The groups are shells around one centre, one inside the other: the same stretched ball of 5 dimensions in 6 sizes.
Known rows, each followed by its group:
[-39.6 -44.1  32.8  -2.1 -19.5 -16.5 -23.8 -16.4 -19.7   2.2 -31.2   0.3
  52.9  -3.1  21.8  48.9 -19.2 -11.6  21.1 -29.3] | veros
[-44.2 -46.0  35.4   5.7  -6.4  -3.0 -20.2  -5.0 -19.9  11.6 -24.8  28.2
  47.7 -15.5  39.2  42.9 -25.9 -11.4  21.6 -38.7] | nupu
[-37.3 -39.8  32.3   9.2 -18.9  -3.1  -9.5   8.0 -10.6   3.5 -19.7  22.5
  43.2 -21.9  35.5  44.6 -27.7  -4.7  31.5 -25.5] | miza
[-35.3 -48.0  25.9  -7.7 -23.0 -25.8 -26.0 -18.0 -33.7  -2.3 -43.0  -2.3
  56.9   1.1   8.6  54.9  -7.6 -17.1  12.8 -31.0] | niza
[-45.8 -34.8  29.4   8.0 -22.0  -6.2  -9.7   2.8 -15.3   0.9 -27.5  27.3
  41.9 -19.1  37.6  46.0 -30.2  -5.7  25.4 -30.8] | miza
[-48.7 -35.4  26.1   9.8 -18.5  -6.1  -8.5   5.0 -20.2   3.1 -31.0  36.6
  40.0 -23.0  41.6  43.8 -31.8  -5.4  22.3 -34.7] | nupu
[-37.9 -54.2  36.7  -6.2  -7.9 -15.8 -33.5 -24.0 -27.8   9.4 -32.7   1.3
  59.6   2.5  19.4  49.2 -11.9 -19.1  14.6 -37.5] | gis
[-38.5 -38.6  30.7 -14.4 -35.8 -17.1 -24.6 -11.1 -42.1 -15.7 -47.3  17.4
  59.5  10.7  -1.5  75.9   7.2 -32.4   3.7 -41.1] | kodet
[-40.5 -50.8  31.1  -2.1  -9.9 -16.9 -27.3 -18.0 -28.5   8.7 -35.4   8.4
  54.3  -5.0  24.4  45.8 -17.4 -14.1  15.4 -36.3] | niza
[-53.8 -21.8  33.6  -1.3 -39.7  -5.1 -12.2  -3.4 -20.3 -15.3 -35.1  30.5
  45.4  -2.0  24.8  66.2 -19.1 -18.5  16.4 -37.7] | nupu
[-49.3 -40.2  37.9  -5.6 -18.2  -7.9 -27.4 -17.8 -28.7   0.0 -35.6  22.8
  54.6   3.5  23.7  58.8 -13.4 -23.7  10.3 -45.3] | niza
[-26.9 -31.7  39.0  -3.6 -43.5  -0.6  -9.6  13.7 -14.2 -18.8 -20.8  16.1
  51.9  -3.9   6.0  73.4  -1.6 -21.8  28.1 -22.7] | kodet
[-35.2 -45.9  23.3  -5.1 -24.9 -24.7 -21.2 -11.8 -32.8  -3.3 -42.8   2.9
  53.8  -3.9  11.2  54.0  -9.9 -14.7  14.4 -29.3] | niza
[-22.1 -54.6  30.0 -11.6 -24.0 -25.8 -29.2 -16.3 -31.1  -3.2 -37.1 -16.1
  62.9   5.4  -3.3  59.0   2.7 -20.3  17.2 -24.0] | gis
[-44.4 -49.3  24.9  -9.5 -16.1 -26.7 -31.2 -25.9 -43.9   1.8 -51.4   8.9
  57.7   4.1  13.4  54.1  -8.1 -21.6   2.5 -42.8] | miza
[-48.1 -24.4  41.8   2.1 -34.9   3.2 -12.0   0.5  -7.0 -10.7 -20.3  25.0
  45.6  -5.0  29.5  62.0 -22.9 -15.2  26.8 -31.9] | nupu
[-16.2 -50.5  29.2  -5.0 -27.6  -9.9 -14.4  15.3 -32.7  -7.7 -30.2  18.3
  55.9 -10.6   0.8  65.8   7.6 -23.2  20.5 -25.9] | gis
[-17.5 -38.6  24.7  -4.2 -44.9 -14.8  -6.2  18.4 -25.9 -19.6 -32.1   9.4
  51.8 -10.3  -3.7  69.9   3.7 -17.6  25.3 -16.2] | veros
[-19.3 -50.9  28.3  -7.9 -28.6 -22.0 -21.3  -4.0 -27.9  -6.5 -33.4  -8.9
  58.9  -2.0  -2.0  59.9   1.5 -17.7  21.7 -19.9] | kodet
[-37.4 -50.8  22.6  -3.7 -15.7 -25.7 -24.3 -15.8 -35.4   4.0 -43.8   4.9
  53.9  -6.2  17.0  47.4 -13.5 -13.1  12.5 -32.8] | miza
[-43.1 -24.1  34.1  -0.8 -42.4  -1.4  -7.9   9.1 -19.2 -18.1 -30.0  32.2
  46.2  -6.0  18.5  70.1 -12.0 -19.8  20.7 -32.3] | niza
[-21.1 -42.0  29.8   4.5 -30.8  -7.8  -6.4  17.0 -11.6  -5.9 -18.9   8.7
  47.4 -19.8  16.1  53.7 -13.3  -7.2  35.4 -14.0] | veros
[-32.7 -31.8  31.5  -1.5 -41.1 -11.6 -10.6   3.2 -14.0 -14.9 -27.5   4.8
  49.1  -5.8  11.6  62.7 -12.4 -12.6  27.8 -19.7] | gis
[-17.0 -44.3  25.8   1.3 -33.2 -10.0  -6.0  22.0 -23.0  -9.9 -26.1  15.8
  49.7 -18.7   6.9  60.6  -2.5 -13.5  28.7 -17.3] | kodet
[-25.7 -40.3  40.2  -6.5 -33.0   0.3 -16.3  10.5 -24.1 -12.5 -23.8  23.1
  56.4  -1.7   4.7  73.6   5.2 -28.3  21.1 -31.1] | nupu
[-37.4 -37.7  37.4   4.5 -23.4  -2.1 -13.6   2.5  -9.5  -0.8 -18.9  16.6
  47.1 -12.8  29.1  51.5 -22.3 -10.1  30.2 -26.6] | niza
[-33.5 -49.2  37.1  -9.4 -18.9  -9.9 -28.3 -10.2 -34.4  -1.6 -34.5  16.4
  60.0   3.8   8.9  64.5   1.6 -28.6  11.0 -40.0] | kodet
[-16.1 -52.6  28.6  -1.3 -23.3 -13.4 -14.8  10.3 -24.5  -2.0 -25.9   5.4
  54.4 -14.0   6.9  55.6  -2.3 -14.3  27.0 -19.3] | kodet
[-26.2 -56.3  27.1  -2.9 -12.4 -16.0 -22.2  -1.4 -35.1   5.4 -35.0  14.3
  55.8 -10.9  13.4  51.5  -4.4 -17.8  16.2 -32.2] | kodet
[-47.1 -27.5  29.5  -2.5 -39.0 -13.2 -13.5  -6.0 -22.0 -14.3 -37.6  17.0
  47.6  -2.0  18.4  63.0 -16.8 -15.6  17.6 -31.5] | gis
[-21.4 -48.5  35.4 -10.0 -30.1 -17.2 -24.7  -8.2 -23.0  -7.8 -28.8 -11.2
  61.1   4.3  -2.2  64.1   2.6 -21.1  22.7 -21.5] | veros
[-38.8 -29.7  25.3   9.1 -33.2  -2.0   0.9  22.8 -18.5  -9.0 -27.6  41.1
  38.9 -25.6  30.5  55.5 -21.8  -8.4  26.6 -27.4] | gis
[-38.9 -43.5  40.3  -1.9 -17.4  -5.2 -24.0 -10.1 -17.9   2.5 -24.1  12.6
  54.0  -2.6  23.7  54.4 -15.2 -17.7  21.8 -34.3] | niza
[-39.3 -42.1  43.7  -5.8 -20.5  -0.5 -25.5  -7.8 -23.4  -2.3 -25.7  22.4
  56.7   2.7  18.1  64.3  -5.9 -26.9  16.6 -40.6] | nupu
[-26.1 -56.5  32.9  -3.4 -11.0 -12.3 -24.9  -4.5 -29.8   6.6 -29.4  10.5
  57.5  -7.7  14.3  52.1  -4.8 -19.0  18.8 -32.0] | miza
[-24.7 -58.8  27.6 -10.9 -15.2 -20.5 -28.7  -8.4 -45.2   1.2 -42.6  10.4
  62.1  -0.1   0.8  60.6   7.7 -27.1   7.8 -36.7] | gis
[-53.2 -36.7  37.8   1.0 -16.4  -4.9 -22.6 -14.8 -20.1   3.2 -30.3  25.1
  48.9  -4.2  35.3  51.1 -25.2 -15.5  16.6 -42.1] | miza
[-30.4 -34.1  34.6 -11.3 -45.0 -14.8 -18.7  -4.8 -23.6 -20.4 -33.9  -0.1
  57.3   8.3  -3.6  74.9   2.7 -24.4  19.0 -24.8] | veros
[-15.4 -57.2  23.9  -4.0 -20.6 -21.0 -18.5   4.4 -32.9  -0.4 -33.9   1.2
  56.7 -11.8   2.3  54.3   1.0 -15.6  21.5 -21.3] | veros
[-34.0 -40.3  23.1  -5.1 -32.0 -14.2 -13.4   7.5 -41.1 -11.8 -44.2  31.9
  51.6  -8.0   7.7  67.3   0.7 -23.8   9.5 -36.6] | veros
[-31.6 -36.9  30.9   8.3 -28.4  -5.7  -5.8  12.1  -7.2  -3.2 -18.5  13.5
  43.2 -21.3  27.8  48.2 -24.6  -3.1  35.6 -17.6] | nupu
[-39.2 -40.4  27.9 -10.4 -30.6 -15.0 -21.5  -5.2 -43.8 -11.8 -47.0  27.6
  56.1   2.8   5.2  71.1   3.5 -29.8   3.9 -42.7] | miza

New rows. What belongs after each?
[-29.4 -49.4  25.5   7.7 -13.6 -10.3 -10.8  10.1 -21.6   7.1 -26.2  21.3
  45.7 -25.2  29.1  42.3 -20.7  -5.5  27.3 -25.4] | gis
[-35.0 -34.9  40.7  -0.1 -31.0  -1.6 -15.0   1.5  -9.1  -7.3 -18.5  11.5
  50.4  -5.3  20.0  60.3 -15.0 -15.1  29.5 -25.4] | kodet
[-19.6 -50.6  18.1  -4.2 -29.1 -24.7 -13.8   7.1 -36.9  -7.0 -41.2   6.4
  53.8 -12.5   0.8  57.8   0.7 -15.0  18.0 -21.7] | gis
[-19.5 -50.4  28.7   1.0 -22.1  -9.9 -12.7  13.4 -23.9  -1.1 -25.1  14.1
  51.9 -17.2  12.5  54.7  -5.5 -14.0  26.8 -22.0] | niza
[-27.0 -34.2  32.7 -10.1 -46.7 -15.5 -16.0  -0.5 -22.4 -21.5 -33.1  -1.5
  56.5   5.3  -5.0  74.2   2.9 -22.6  21.4 -21.2] | gis
[-21.2 -37.2  31.5  -4.7 -41.9  -5.4  -8.1  19.9 -26.2 -18.7 -28.3  22.4
  52.7  -7.9  -0.2  74.6   6.0 -24.0  22.9 -24.0] | kodet
[-42.5 -33.7  42.9   3.6 -23.9   6.1 -14.3   3.9 -10.2  -2.5 -17.2  29.8
  47.2  -9.6  31.6  57.6 -20.1 -16.3  27.0 -34.1] | veros
[-36.1 -48.3  30.0  -3.4 -16.0  -9.8 -21.2  -1.4 -37.2   1.2 -37.3  30.0
  53.9  -7.8  17.8  58.1  -5.2 -23.0  10.9 -41.2] | miza
[-39.8 -31.8  28.6   2.7 -34.3 -10.8  -9.5   2.7 -15.7  -9.2 -29.8  15.0
  45.0 -11.9  22.8  55.4 -21.0  -8.9  25.9 -24.4] | miza
[-35.3 -51.3  38.9  -2.9 -10.7 -10.5 -28.6 -16.0 -20.5   7.9 -25.5   3.3
  56.8  -2.1  21.8  49.2 -14.3 -16.4  21.1 -32.9] | gis
[-20.7 -40.8  37.0   0.1 -32.9  -0.4  -9.7  18.1 -14.3  -9.9 -17.1  16.9
  51.5 -12.2  10.3  64.7  -3.5 -17.6  31.5 -20.5] | kodet
[-38.6 -49.9  39.4  -1.2  -8.9  -7.2 -27.5 -14.2 -20.4   9.2 -25.0  11.0
  55.1  -4.3  26.6  48.4 -16.8 -16.5  20.7 -36.0] | gis
[-20.3 -60.9  24.5 -11.1 -16.7 -25.3 -28.2  -8.4 -45.6   0.4 -43.9   2.8
  62.8  -0.9  -3.3  59.4   9.1 -24.8   9.3 -32.3] | gis
[-33.5 -33.4  24.0   3.2 -36.0  -7.3  -2.9  19.8 -26.3 -12.5 -33.1  34.6
  44.0 -18.9  18.1  62.0 -11.0 -14.2  22.1 -27.9] | kodet
[-38.8 -38.4  42.2  -4.6 -26.6  -6.5 -23.9 -12.8 -13.6  -4.6 -23.5   3.2
  55.1   3.6  17.5  59.9 -13.3 -18.7  23.6 -30.0] | gis
[-43.6 -27.9  39.1   3.4 -32.1   6.8  -8.6  12.1 -14.7  -9.8 -21.8  40.0
  44.8 -11.3  28.4  64.2 -16.9 -18.5  24.1 -35.4] | miza
[-24.2 -37.2  39.0  -8.1 -40.5  -6.2 -16.5   5.0 -18.8 -17.2 -24.3   5.9
  56.9   2.6  -0.7  73.8   3.7 -24.7  24.7 -23.2] | kodet
[-40.3 -40.9  44.4  -9.0 -23.7  -5.1 -29.1 -16.2 -22.3  -4.4 -27.7  11.0
  59.0   9.2  13.7  65.8  -5.4 -27.0  15.9 -38.7] | gis
[-38.5 -24.4  36.2  -3.2 -46.2  -2.3  -8.8   8.6 -16.8 -21.1 -27.8  23.8
  48.5  -2.3  11.9  73.5  -7.7 -21.1  22.9 -28.6] | kodet
[-34.5 -39.0  33.3   5.0 -24.3  -6.3 -11.9   4.4 -11.0  -1.0 -21.2  13.2
  46.6 -15.3  27.0  49.7 -22.2  -7.4  30.8 -23.3] | niza
[-44.6 -44.3  35.0 -13.0 -21.9 -16.9 -32.7 -24.2 -38.9  -4.2 -44.5  12.8
  60.8  12.1   9.1  65.6  -1.4 -29.7   3.6 -45.6] | niza
[-27.3 -46.7  32.6 -14.1 -32.4 -22.0 -27.9 -15.4 -32.2 -10.9 -38.7  -8.5
  62.9  10.7  -6.0  68.3   5.9 -25.8  13.9 -28.2] | niza
[-36.3 -46.7  29.1   2.5 -14.7  -6.7 -15.9   5.0 -29.7   3.8 -31.5  32.3
  48.9 -16.3  26.4  51.6 -13.7 -16.1  17.7 -37.0] | kodet
[-25.8 -46.0  28.8  -3.0 -27.9 -18.1 -17.5  -2.1 -21.6  -4.8 -30.2  -2.6
  53.8  -7.0   8.9  55.2  -8.5 -12.6  25.2 -20.2] | niza
[-41.0 -47.1  28.9 -10.8 -20.4 -18.5 -28.3 -15.8 -44.7  -3.3 -47.8  20.3
  58.8   4.6   8.8  63.7   0.1 -28.3   2.6 -45.0] | niza
[-34.1 -33.6  40.6  -7.3 -37.3  -0.9 -16.9   4.0 -22.3 -15.6 -26.7  22.5
  54.9   2.7   7.4  75.0   0.5 -28.0  19.1 -33.5] | kodet
[-38.2 -35.4  24.0  -9.4 -39.4 -20.9 -17.2  -5.4 -37.7 -16.7 -47.6  15.2
  53.7   2.1   2.6  69.6  -1.0 -23.2   9.1 -33.7] | kodet
[-19.2 -55.2  27.4  -9.4 -23.0 -16.9 -22.0   3.3 -41.6  -4.7 -38.5  13.4
  60.3  -3.9  -2.8  65.5  10.6 -26.8  12.6 -31.5] | gis
[-34.8 -54.3  25.7 -14.0 -17.8 -25.9 -32.4 -19.9 -50.9  -1.5 -52.2  10.5
  62.7   7.1   1.1  63.0   6.3 -29.5  -0.2 -43.2] | veros
[-25.8 -26.0  36.4  -1.1 -50.9   0.6  -2.5  22.4 -10.6 -24.0 -19.5  19.1
  48.0  -8.4   6.2  75.0  -3.5 -18.4  32.1 -17.9] | nupu
[-43.1 -27.9  32.4  -9.7 -44.5 -14.6 -18.1  -9.3 -27.1 -20.4 -40.6  11.8
  53.7   8.1   5.5  73.6  -4.6 -24.3  12.9 -33.2] | gis
[-42.4 -40.2  22.1  -4.7 -27.8 -22.9 -19.0 -10.6 -36.0  -6.3 -47.1  14.4
  51.3  -4.0  14.5  56.8 -11.7 -16.3  10.2 -34.9] | kodet
[-24.0 -54.2  27.7   2.9 -13.7 -15.2 -17.4   1.7 -21.5   7.0 -26.1   4.5
  51.7 -17.3  19.8  43.8 -14.7  -7.8  27.5 -21.8] | gis
[-26.8 -39.5  24.6   5.9 -30.4  -8.2  -3.4  20.3 -20.1  -6.7 -26.7  24.0
  44.4 -23.0  19.7  54.5 -14.0  -8.6  28.8 -21.0] | niza
[-41.0 -42.0  25.2 -10.0 -27.7 -18.7 -22.6  -8.8 -45.9  -9.2 -50.3  25.7
  55.9   1.9   7.2  67.3   0.8 -27.8   2.3 -43.5] | miza
[-43.2 -34.5  29.6   9.0 -23.4  -4.1  -7.5   7.8 -14.3  -0.3 -25.3  29.4
  41.2 -21.2  36.6  47.2 -28.8  -5.7  27.2 -29.1] | kodet
[-42.9 -32.8  35.5   6.5 -26.1  -3.2 -11.2   1.3  -7.2  -2.1 -20.5  17.7
  43.8 -14.4  33.8  49.4 -28.8  -6.4  30.8 -26.0] | gis
[-17.4 -46.7  28.2 -12.9 -38.9 -21.4 -20.1   0.3 -34.1 -16.4 -38.3  -3.9
  61.3   3.9 -13.0  72.7  12.7 -25.6  16.7 -22.2] | kodet
[-45.8 -48.6  28.5 -14.0 -18.0 -26.2 -35.6 -31.6 -45.9  -0.8 -53.0   7.0
  61.5  12.2   8.3  60.2  -2.7 -27.5  -1.2 -46.5] | veros
[-34.0 -41.8  30.8   8.5 -18.6  -1.5  -8.1  14.5 -16.4   2.7 -21.3  31.0
  43.7 -24.0  32.7  47.8 -21.9  -8.4  28.9 -28.0] | kodet
[-29.9 -48.9  38.8  -9.1 -21.9 -14.3 -29.3 -16.2 -23.1  -1.9 -28.7  -5.5
  60.9   6.2   7.0  60.1  -3.3 -22.0  19.5 -29.2] | miza
[-26.7 -49.8  22.7 -16.8 -33.1 -31.4 -27.6 -15.4 -47.5 -12.7 -52.6  -4.4
  63.6  10.0 -12.9  70.0  12.3 -28.2   4.3 -31.6] | gis
[-27.3 -57.2  25.6 -10.6 -17.2 -27.4 -30.2 -17.2 -40.7   1.3 -44.2  -3.9
  61.7   1.9   1.9  55.8   1.2 -21.3  10.2 -31.8] | niza
[-23.2 -29.9  27.9   2.5 -47.5  -3.8   1.8  28.9 -16.2 -20.9 -23.9  24.4
  44.9 -17.8   8.6  69.0  -5.4 -14.0  31.3 -16.4] | gis
[-21.7 -36.2  35.7   0.2 -38.2   3.0  -5.1  25.9 -17.5 -15.0 -19.1  28.8
  49.6 -13.9   9.3  70.7  -0.5 -20.6  29.3 -23.2] | gis
[-29.3 -33.9  27.3   2.1 -39.1 -11.1  -5.8  12.3 -15.6 -12.9 -27.2  11.6
  46.3 -14.3  14.1  59.2 -13.6  -9.5  29.5 -17.8] | miza
[-17.1 -50.4  36.1  -9.4 -29.1 -13.2 -22.7  -0.5 -24.7  -7.9 -26.6  -3.9
  61.3   1.5  -3.8  66.4   6.8 -23.6  23.2 -22.2] | miza
[-42.2 -39.3  27.6   7.3 -18.4  -4.7  -9.6   8.5 -23.4   2.2 -29.9  37.1
  43.0 -21.4  34.9  48.3 -23.4  -9.9  21.5 -34.8] | kodet
[-51.3 -39.3  29.0  -0.8 -17.7 -12.0 -20.9 -11.7 -32.5   1.4 -41.0  30.3
  48.8  -6.7  29.8  52.6 -19.6 -17.3   9.6 -44.2] | niza
[-29.1 -37.0  27.3  -8.9 -41.2 -12.6 -13.1   8.9 -36.9 -19.2 -40.8  24.0
  54.3  -1.6  -1.8  75.9   7.4 -27.5  12.3 -31.9] | kodet
[-22.8 -43.7  20.8  -5.9 -36.8 -22.1 -12.7   6.7 -34.1 -13.4 -40.7   7.4
  53.4  -7.8  -1.2  64.3   1.8 -17.5  18.0 -22.2] | kodet
[-31.9 -42.2  29.0 -10.2 -34.2 -23.3 -23.3 -14.0 -29.0 -10.9 -39.9  -6.6
  57.8   5.4   0.9  63.5  -2.7 -19.6  15.9 -26.2] | miza
[-27.5 -31.1  25.9   4.5 -42.0  -3.5   1.8  28.5 -19.6 -16.7 -26.5  32.5
  43.0 -21.5  15.0  64.9  -9.3 -12.9  28.4 -21.2] | veros
[-46.2 -42.0  29.5   3.1 -15.1 -12.8 -19.5 -10.9 -22.2   5.5 -33.2  17.4
  47.7 -11.4  33.1  44.3 -26.2  -9.2  19.2 -34.9] | kodet
[-35.6 -49.7  20.0  -5.6 -19.8 -24.9 -21.8  -8.9 -43.1  -0.8 -48.7  15.1
  54.3  -6.6  11.3  54.4  -5.8 -18.1   8.0 -36.0] | kodet
[-52.2 -34.4  28.8  -6.0 -27.5 -15.0 -21.9 -15.0 -35.7  -7.4 -46.4  26.4
  51.5   2.0  19.9  62.1 -12.6 -22.4   5.7 -44.8] | kodet
